The same things were measured in two ways. Each way mixes the same 9 hidden numbers, adds some noise and spreads widely along 5 directions of its own, which tell nothing about the thing.
In the rows, zero is written as 128.
Some things both ways: the first way, then the second way.
[113 120  94 124 116 136 111 144 130 130 123 126  93 120  97 121 104 148
  81 107 142]
[ 90 160 138 147 112 121 164 113 114 122  83 139 149 111 119 130]

[124 137 144 177 173 113  93 130 156  96 107 154 181 156  67 136 154 189
 159 122 129]
[124 137 136 112 145 144 141 159  89 105 131 129  94 171 134 142]

[140 160 100 102 127 116 140 142 131 117 113 140  65 104 145 115 112 199
 112 119 130]
[117 117 104 144 114 160  91 108 118 142 121 108 152 132 123 134]

[148 163 122 128 110 102 107 148 171 106 101 151  94  92 113 104 132 147
 169 123  85]
[ 93 113 121 164 103 113 136 144 161 142 142 127 122 129 109 158]

[118  95  73 173 172 170 124 152 141 132 120 134 151 127  93 128 135 144
 100  97 152]
[123 117  96 114 124 155  94  70 133  98 161 134  87 135 113 131]

[121 142 114 137  97 115 121 151 131 101 121 140 106 156 138 144 121 149
 124 186 138]
[ 69 133 138 143  85 139 157  97 120 117 112 119 137 163 136 137]

[122 158 126 140 162 166  94  77 115 165 118  86 122 110 103  67 125 156
 128  95  91]
[148 159 210 153 101 119 130 125 123 112 115 102 125 123 116 135]

[119 169 167 127 120 109 107  86 128 119 110 119 129 139 146  83 149 134
 188 185  88]
[177 147 123 134 166 129 137 162 157  97 132 121 123 123  99 151]

[126 119 120 148 171 152 122 135 131 128 115 127 156 119  94 134 151 134
 149 106 122]
[117 142 221 151  90 131 150 129 118 121 134 110 124 167 124 128]

[119 133 133 132 141 122 110 151 148  86 114 149 133 132 144 120 144 112
 165 134 118]
[142 138 119 129 126 127 127 126 127 122 149 128 101 143 118 147]

[131 123  67  92 121 137 147 186 124  87 125 137  67  78 165 159 113  93
 120 100 116]
[ 89 109 167 118  64 167 149  92 121  74 189  80 134 218 131 168]

[132 124 123 151 114 178 137 125 108 189 135  85 127 150 107 127 142 170
 102 193 163]
[122 124 109 160 112 155 123 114 131 109 153 154 127 123  89 137]

[115 138 127 110 129 130 150 133 139 130  98 158 100 145 187  81 112 117
 146 137 148]
[ 45  83  79 128 125 164 171 155  95 108 105 106 155 167 158 147]

[112 145 130 114 125 153 108 151 130 124 120 111 112 112 146  90 120 101
 146 113 119]
[ 89 169 217 132 100 127 130 117 130 109 139  86 106 181 122 124]

[115 138 139 162 127 151  95  81 100 165 124  97 139 169  71 128 124 164
 103 166 126]
[132 169 146 112 153 135 148 131 110  85 135 135 137 136  93 150]

[ 91 144 104 149 140 143 119 117  99 124 133 102 125 137 125 112 145 101
 133 123  96]
[189 199 107 164 148  74 207 126 152 171  72 186 150 102 108 127]

[120 103  70  58 124 129 172 195 140  98 124 144  60  53 176 119 115 105
 116  84 151]
[121 132 151 150 141 171 175 133 137  91 108 119 169 157 113 110]

[122 121 119 114 135 117 163 153 142 113 114 157 116 122 159 123 158  99
 167 141 128]
[102  92  86 140 109 149 134 148 146 124 142 118 138 158 125 167]

[110 147  96  90 102 132 164 170 108 120 126 107  86 107 148 133 105 143
 129 135 150]
[148 160 123 149 141 115 100 114 150 178 106 137  96 128 121 106]

[102 157 125 128 115 129  98 155 144  95 112 133 110 123 159  78 120 103
 156 124 109]
[112 145  80 151 110 103 166 127 140 130 111 131 107 126 137 147]

[132 127 118 119 108 120 151 135 130 128 133 120 107 145 147 135 143 160
 129 202 155]
[ 98 110 114 141 111 172 107 119 133 101 139 114 124 162 114 143]

[142 138 115 113 122 118 127  83 145 146 115 126  85 106 137  81 132 149
 135 157 102]
[ 98 109 170 143 111 165  97 114 164  77 131  82 150 126  99 151]

[120 138 115 104 110 110 104 131 126  89 136 135  66 135 167 121 128 128
 100 156 113]
[187 186 111 103 185 155 146 110 124  78 136 153 162 131  74 142]

[112 130  99  73 124 158 162 156 113 137 110 116  85  85 165 106  91  95
 133  89 145]
[162 129 103 147 162 117 148 153 127 143 120 149 112 105 122 120]

Other things, the second way, with their names:
(1059): [136  87  77 131 121 182 127 146 100 105 144 112 150 163 134 158]
(199): [167 181 190 131  96 109 117 102 121 136 121 105 166 116 105 155]
(392): [126 139 197 147  72 145 124  94 116 105 173  80 106 190 131 133]
(650): [176 148  55  91 204 156 191 170 108  43 182 161 134 154  84 174]
(156): [ 97 129  79 142 138 177 104 120 100 121 165 104 193 142  94 143]
(848): [ 95 172 107 120 137 136 158  79 118  95 130  91 169 150 121 129]
(823): [103 155 154  95 147 124 135 142  97 104 153 110  91 180 127 151]
(115): [132 144 105 112 181 145 146 132 152  89 118 161 124 123  89 137]
(984): [151 154  67 100 249 165 163 160 129 116 135 184 178 152  68 124]
(1084): [ 96 142 105 155 105 130 138 145 166 108 132 105 191 117  87 190]
(741): [136 128 152 154  91 130  83 114 152 161 104 126 109 119 122 133]
(1074): [ 63  94  94 141 113 148 138 139 125 122 148 115 160 139 116 158]
(325): [133 162 144 114 138 143 124 123 130 103 134  89 165 161 107 158]
(884): [110 127 106 136 138 155 149 163 112 104 127 115 171 144 112 163]
(519): [120 127 109 126 118 117  68 115 150 182 122 107 104 130 133 142]
(861): [109 136 231 109  97 137  87  88 162 125 137  56  96 205 140 132]
(85): [100 155 105 120 135 153 128 141 138  88 107  92 146 154 122 156]
(665): [138 139 111 162 110 151 203 154 108 116  99 142 228 131 108 161]
(734): [176 164 110 138 130 137 166 149 125 106 109 137 145 134 119 149]
(843): [152 129 107 133 161 152  99 145 134 108 151 135 106 126  97 140]
(375): [106 140 109 145  53  95 137 151 128 126 109  92 100 128 157 192]
(74): [110 135 147 104 114 134 110  94 134 135 150  72 129 197 139 151]
(954): [143 166  71 120 180 150 121 148 144  82 131 105 128 142 103 151]
(623): [187 165 184 140 122 148 164 127 126  85 124 104 133 167 124 128]
(145): [101 113  83 139 127 128 149 174 138 146 131 126 148 154 121 174]
(1124): [152 110 109 123 123 128  73  87 130 113 174 142  78  80 100 145]
(961): [125 138  97 110 133 146 113 109 133  99 116 112 128 136 122 156]
(821): [ 70 119 136 134  83 132 117 124 113 146 117  70 138 170 159 152]
(974): [ 71 144 118 147  51  89  91 109 106 175 139  77 110 137 152 175]
(1119): [ 50 124 124 141 100 122 124  98 141 147  92 106 131 131 141 129]
(231): [114 131  97 111 120 139  88 148 118 135 201 118 141 162  90 196]
(311): [200 156 158 147 168 116 138 173 135 163 123 192  89 127  92 117]
(705): [115 110  53 137 108 141 165 138 151  87 112 112 140 136 138 177]
(305): [ 95 120 104 103 193 146 117 130 160 118 127 122 127 144 106 127]
(1223): [113 186 166 152 110 139 181 152 113 110 103  79 170 193 136 134]
(469): [138 148  77 132 185 111 175 144 126 126 111 165 144  95 102 129]
(39): [ 24  96  85 148  69 129  75  79 170 139  92  93 129  94 136 152]
(135): [109 170 111 150 163 102 136 128 153 179 104 150 147 122  98 120]
(1160): [163 144 139 142 120 128 128 131 123 148 144 141 116 153 113 141]
(657): [169 150 125 149 113 130 139 154 118 102 111 119 131 115 118 162]
(862): [214 137  58 155 128 119 144 179 151 159 135 161 130 128 111 178]
(955): [151 145 142 131 152 126  93 157 133 127 175 137  98 130  83 151]
(288): [119 107 139  98 123 192  60  85 108  62 185  63 125 166 114 149]
(1150): [174 129 131 129  84 135 149 100 110 106 160 138 130 139 118 167]
(761): [112 135  86 151  78 149 157 147 104 107 138  66 192 176 142 188]
(1135): [113 151 101 116 133 137 143 134 118 147 139 133 176 165 106 166]
(127): [ 96 151 106 108 152 134 163 138  77  91 127  99 132 153 143 142]
(521): [147 122 117 141 106 159 145 133 115  92 186 125 152 159  95 173]
(464): [142 200  91 154 136 111 173 112 154 126 115 128 159 141 104 136]
(148): [120 135 127 134 138 120  68  83 172 159 144 121 111 113  94 125]
(902): [132 183  90 136 142 141 146 137 109 124 132 111 164 162 114 143]
(921): [101 150  84 126 134 139 135 119 117 128 133 103 163 153 123 146]
(565): [116 187 171 150 123 110 131 121  98 137 108 102 154 119 112 129]
(388): [177 153 141 126 130 127  94  88 141 117 153 117 121 116  97 146]
(790): [126 133 101 143 144 126 171 163 113 121 116 174 127 111 105 145]
(1210): [104 133 127 119 132 141 114 121 147 101 157 116 128 140  97 156]
(456): [ 83 168 127 123 186 144 101 136 123 103 124  90 184 110  81 138]
(1201): [102 119  89 134 115 139 154 171 129  89 165 113 134 155 110 190]
(765): [ 71 150  54 170  81  76  70  91 165 222  83 131 115  73 128 148]
(700): [169 172  92 141 137 110  91  98 150 160 131 142 109 108 100 137]
(213): [170 152 136 121 161 144 179 155 106  88 106 141 123 154 127 132]
(187): [212 154 121  91 195 139 105 140 135 104 151 156  90 127  88 144]
(210): [ 86 144  77 146 114  99 141 150 116 161 138 137 123 121 122 159]
(476): [117 162 182 117 150 150 133 120 141  94 121 130 121 167  97 124]
(500): [ 80 114  67 151  99 147 135  97 111  90 118  78 155 105 144 143]
(1180): [116 132 141 122 128 140 155 110 123 105 124 105 143 155 132 133]
(1098): [119 134  51  87 175 154 131 117 137  95 170 103 146 181 113 167]
(972): [115 133 124 132 115 165 110 114 135  88 128  91 151 148 112 154]
(643): [ 93 146  81 111 143 140 143 157 116  78 117  84 148 148 130 180]
(851): [143 120 123 132 120 122  88 141 159 107 162 133  62 121  99 172]
(496): [108 139 161 157  81 130 122 137 136 114  93  49 130 152 158 148]
(1022): [132 144  97 119 129 131 120 129 134 164 165  93 155 198 126 164]
(563): [ 71 154 138 170 107 116 236 156 102 133 110 143 166 164 132 128]
(66): [ 95 117  82 141 115 123 175 133 141 136 152 146 139 154 116 159]
(621): [110  86 111 154 110 161 186 165  89 133 149 128 159 189 143 142]
(766): [ 82 122  93 153  89 128 121  85 133 159 139 109 134 162 135 138]
(569): [146 127 118 145 160 174 126 125 155  84 124 124 163 125  87 130]
(1066): [121 157 132 131 111 123 117  83 154 128 116  86 132 148 132 134]
(864): [110 175 115 133 164 140 143 121 154 135 108 113 183 161 102 127]
(331): [131 148 142 135 123 125 106 143 113 128 136 121 100 128 116 143]
(253): [207 134  88 115 184 167 135 151 111  82 207 183 108 140  67 150]
(830): [155 129  99 158  93 164 134 117 154  88 119 114 147 134 117 152]
(402): [127 155 114 106 136 141 132 155  87 130 139 109 134 172 133 155]
(229): [105 156 124 128 125 121 188 137  92 130 109 132 168 155 129 149]
(959): [135 110  94 125 135 159 135 137 138 110 126 118 154 152 121 155]
(820): [108 133 134 134 146 155 130 136  99 108 124 124 134 139 116 121]
(645): [105 136 111 137 108 155 157 102  96  93 153 101 167 162 121 148]
(511): [ 91 135 113 143 126 154 156  88 129  95 122 102 179 129 117 124]
(226): [ 98 159 153 137 110 129 127  92 139 125 108 104 136 150 123 129]
(218): [201 149 113 113 177 140 113 150 135  98 121 117 105 128 118 141]
(510): [112 149 110 127 129 146 125 102 160  73 115 115 144 119  99 158]
(1056): [148 123  84 138 116 131 120 124 124 147 131 152 136 121 110 163]
(587): [ 56 100  76 137  95 132  68 125 149 125 179  79 105 129 118 178]
(699): [123 147  64  85 192 143 118 109 135  79 156 132 120 123  94 151]
(141): [133 127 103 148 120 132 127 143 129 135 135 143  96 138 120 143]
(65): [105 133 117 141  86 128 142 150  92 124 153 129  98 174 134 171]
(1003): [143 143 199 153 100 133 120 142 134 132  91  91 120 141 139 126]
(458): [ 79 167 142 109 175 148 157 138 144  64 157  89 134 189  97 141]
(1226): [ 92 149  59 127 132 101 109 141 163 162 167 113 138 133 101 181]
(786): [133  96 119 134  71 144 160 113 113 108 153 105 152 151 141 170]
(1141): [ 87 114  61 163  93 118 158 123 115 163 106 134 149 121 142 146]
(683): [ 93 146 121 148 128 133 114 133  96 118 138 116 115 123 112 133]
(774): [ 76  97   4 123 136 157  84 126 151 118 186 103 166 125  92 192]
(537): [ 75 155 170 136 128 132 131 130 138 145 133 113 130 185 113 124]
(26): [ 70 134 121 118 131 120 134 140 158 124 160  90 122 183 121 160]
(1229): [133 142  95 143 138 146 171 145 136  86 105 131 147 140 115 151]
(245): [126 150 116 104 157 138 135 131 130  78 114 119 125 127 114 154]
(368): [127 163 127 126 155 122 164 142  91 119 128 176 143 116  89 148]
(1114): [ 79 125  93 127 161 150  97 113 166  96 119 102 130 120 105 137]
(656): [ 95 106 133 151  90 141 165 139 111 102 119  86 180 131 137 160]
(15): [171 136  63 162  97 130 137 150 109 144 122 135 156 110 122 174]
(23): [113 132 109 122 110 144 140 117 121  90 161  90 140 170 125 172]
(1179): [ 96 156 115 138 118 111 184 155 112 123 120 109 159 143 131 157]

Some of these things the first way, each followed by its name:
[126 167 151 152 140 143 123 119 113 138 117 115 136 159 139 115 156 151
 164 166 112] : (1160)
[ 97  93 111 103 154 103 128 155 149  83 133 151 121 109 131 109 157 102
 130  96 139] : (85)
[141 120 133 130 120 102  85 138 159  90 121 162 103 150 106 150 126 137
 112 141 124] : (368)
[121 110 110 132 148 132 152 139 131 135 117 155 116 140 123 133 148 128
 120 122 143] : (984)
[107 138 146 107 133 138 121 101 107 138 134  95 118 134 145  92 143 125
 134 153 126] : (657)
[106 158 139 133 117 123 125 122 103 119 117 114 133 156 123 129 124 173
 142 177 135] : (213)
[127 113 140 130 154 132 124 118 152 130 112 166 119 137 158  92 166  86
 150 130 115] : (774)
[106 149 111 138 138 129 129 116 107 114 111 134 118 142 141 124 126 125
 140 134 105] : (1098)
[103 144 140 123 156 118 121 107 123 105 114 128 141 130 137  99 143 144
 164 135 115] : (218)
[114 162 139 139 104  93 109 111 129 101 113 145 108 168 138 115 128 171
 139 193 116] : (961)
[102 110 117 128 130 145 106 115 133 125 117 138 114 148 157  91 115  78
 115 131 130] : (699)
[138  80 126 106 149 108 144 159 136  94 133 160 125 128  99 206 167  89
 133 121 135] : (231)
[122 118 119  84 135 100 118 128 114  73 132 148  81 113 148 161 133  96
 121 120  99] : (199)
[116 102 138 124 137 142 127 144 149 131 122 145 130 145 143 104 147  84
 138 133 150] : (790)
[ 99 124  99 143 148 153  98 120 102 108 119 123 126 131 116 129 107 137
  99 116 123] : (848)
[121 140 114 136 119 108 144 122 145 123  94 161 119 135 125 115 121 137
 156 148 123] : (305)
[112 157 119 150 146 141 111 122 108 133 109 125 125 132  91 123 124 185
 118 113 118] : (921)
[117 138 132 168 162 154 123 130 134 149 114 124 160 142  96 106 161 138
 156 116 123] : (537)
[127 157 131 112 123 107 141 143 143 120 106 149  94 116 138 104 141 126
 166 120 104] : (145)
[139 123 113 118 124 121 138 152 146 125  99 165 104 109 109 142 123 145
 132 121 134] : (1074)
[124 129 138 133 150 165 134  73  92 161 121 104 133 167 161 115 128 150
 120 193 146] : (288)
[ 85 111 129 157 160 146 106 122 106 103 144 104 167 153 126 124 177  93
 141 153 117] : (464)
[135  60 113  83 154  80 109 116 160  67 126 171 115 105  90 171 130 119
 107 110 138] : (456)
[123 132 142 132 143 149 151 153 130 149 123 119 144 136 125 117 165 119
 165 135 143] : (311)
[131 149 126 133 105 140 122 105 130 161 124  92 115 130 107 100 131 133
 146 165 114] : (851)
[108 163 124 165 163 138 131  89  96 124 107 123 149 163 131 128 140 137
 165 145  93] : (74)
[133 184 124 171 134 130 105 118 129 116 109 130 120 155 143 105 134 181
 154 166  97] : (766)
[119 162 133 140 134 116 143 113 121 131 106 142 120 145 137 109 149 169
 156 162 115] : (959)
[115 138 139 128 136 134 142 115  83 141 134 101 132 147  94 163 155 185
 118 168 141] : (15)
[116 132 122 116 109 120 133 114  93 106 130 111 116 151 135 173 123 130
 131 198 126] : (23)
[111 126 105 124 159 135 122 155 156 103 104 152 121  86 133  92 138  60
 172  49  92] : (26)
[113 113 109 137 133 137 122 125 121 127 108 138 134 130  88 146 112 132
 117 124 138] : (469)
[113  86 116 106 176 144 104 113 120 107 135 118 132 119 110 139 131 101
 106  88 133] : (565)
[118 104 126 102 161 131 136 112 126 112 111 151 123 116 158 119 136  88
 147 119 122] : (656)
[ 96 176 156 101 111 130 118 141  90 113 128  97 109 128 148 111 132 156
 148 158 124] : (1223)
[119 134 154 100  91 130 133 124 112 140 128 109 109 144 148 126 134  93
 150 192 132] : (1201)
[104 153 117 128 120 155 128  99 106 166 132  83 102 131 140  66 130 141
 117 149 122] : (1229)
[123 126 154 157 171 152 104 109 145 142 108 141 160 160 129  84 148 147
 145 136 142] : (820)
[117 127  93  99 179 114 158 169 122  69 121 156 106  90 151 160 157  93
 161  57  95] : (1022)
[113 165 118  96 137  98 119 121 129  85 112 119 103  84 122  99 119 176
 160 108  98] : (496)
[129 124  99 149 140 142 140 109 122 148 114 123 132 131 103 135 133 138
 133 142 121] : (148)
[147 124 114 104 107 112 136 159 115  94 131 130  94 111 110 203 137 156
 121 172 128] : (521)
[130 178 142 140 100 124 119 142 130 129 112 117 114 142 121 113 128 187
 153 176 127] : (141)
[100 160 130 113  99 109 127 129 131 108 116 135  91 135 185  72 133 110
 158 169 108] : (705)
[117 132 105 130  99  91 129 156 140  98 122 146 106 139  86 157 126 165
 118 150 137] : (765)
[120 107 109 123 123 137 135 139 127 137 122 130 117 118 103 139 133 115
 121 131 136] : (1210)
[117 132 106 155 169 122  93 126 158  89 117 150 127 125 126  92 148 132
 140  95  97] : (226)
[104 149  97 105 118 114 128 143 117  83 120 131  87 107 163 118 113 121
 138 127 105] : (1066)
[101 103 132 139 149 153 124 115 106 131 125 110 168 170 103 155 126  90
 134 140 149] : (823)
[121 123 109 152 157 123 120 124 145 116 117 140 137 129  96 123 152 130
 142 108 111] : (135)
[115 132  92 120 135 156 130  92 139 171 119 105  90 107 140  40 109 126
 111 106 123] : (1114)
[106 133 114 123 113 157 162 126  84 162 121 106 116 158 140 140 113 133
 114 169 158] : (1141)
[111 136 115 148 155 146 114 125 121 126 131 112 131 135 119 107 149 134
 128 119 116] : (700)
[134 144 127 147 136 136 125 123 128 149 113 112 140 122  65 130 135 208
 133 144 137] : (843)
[ 97 158 109  80 120 170 150 126  75 147 136  65  80 100 193  84 113 106
 125 133 123] : (623)
[ 97 135 118  85 113 105 114 171 137  82 123 133  92  91 121 116 118  97
 139  83 115] : (375)
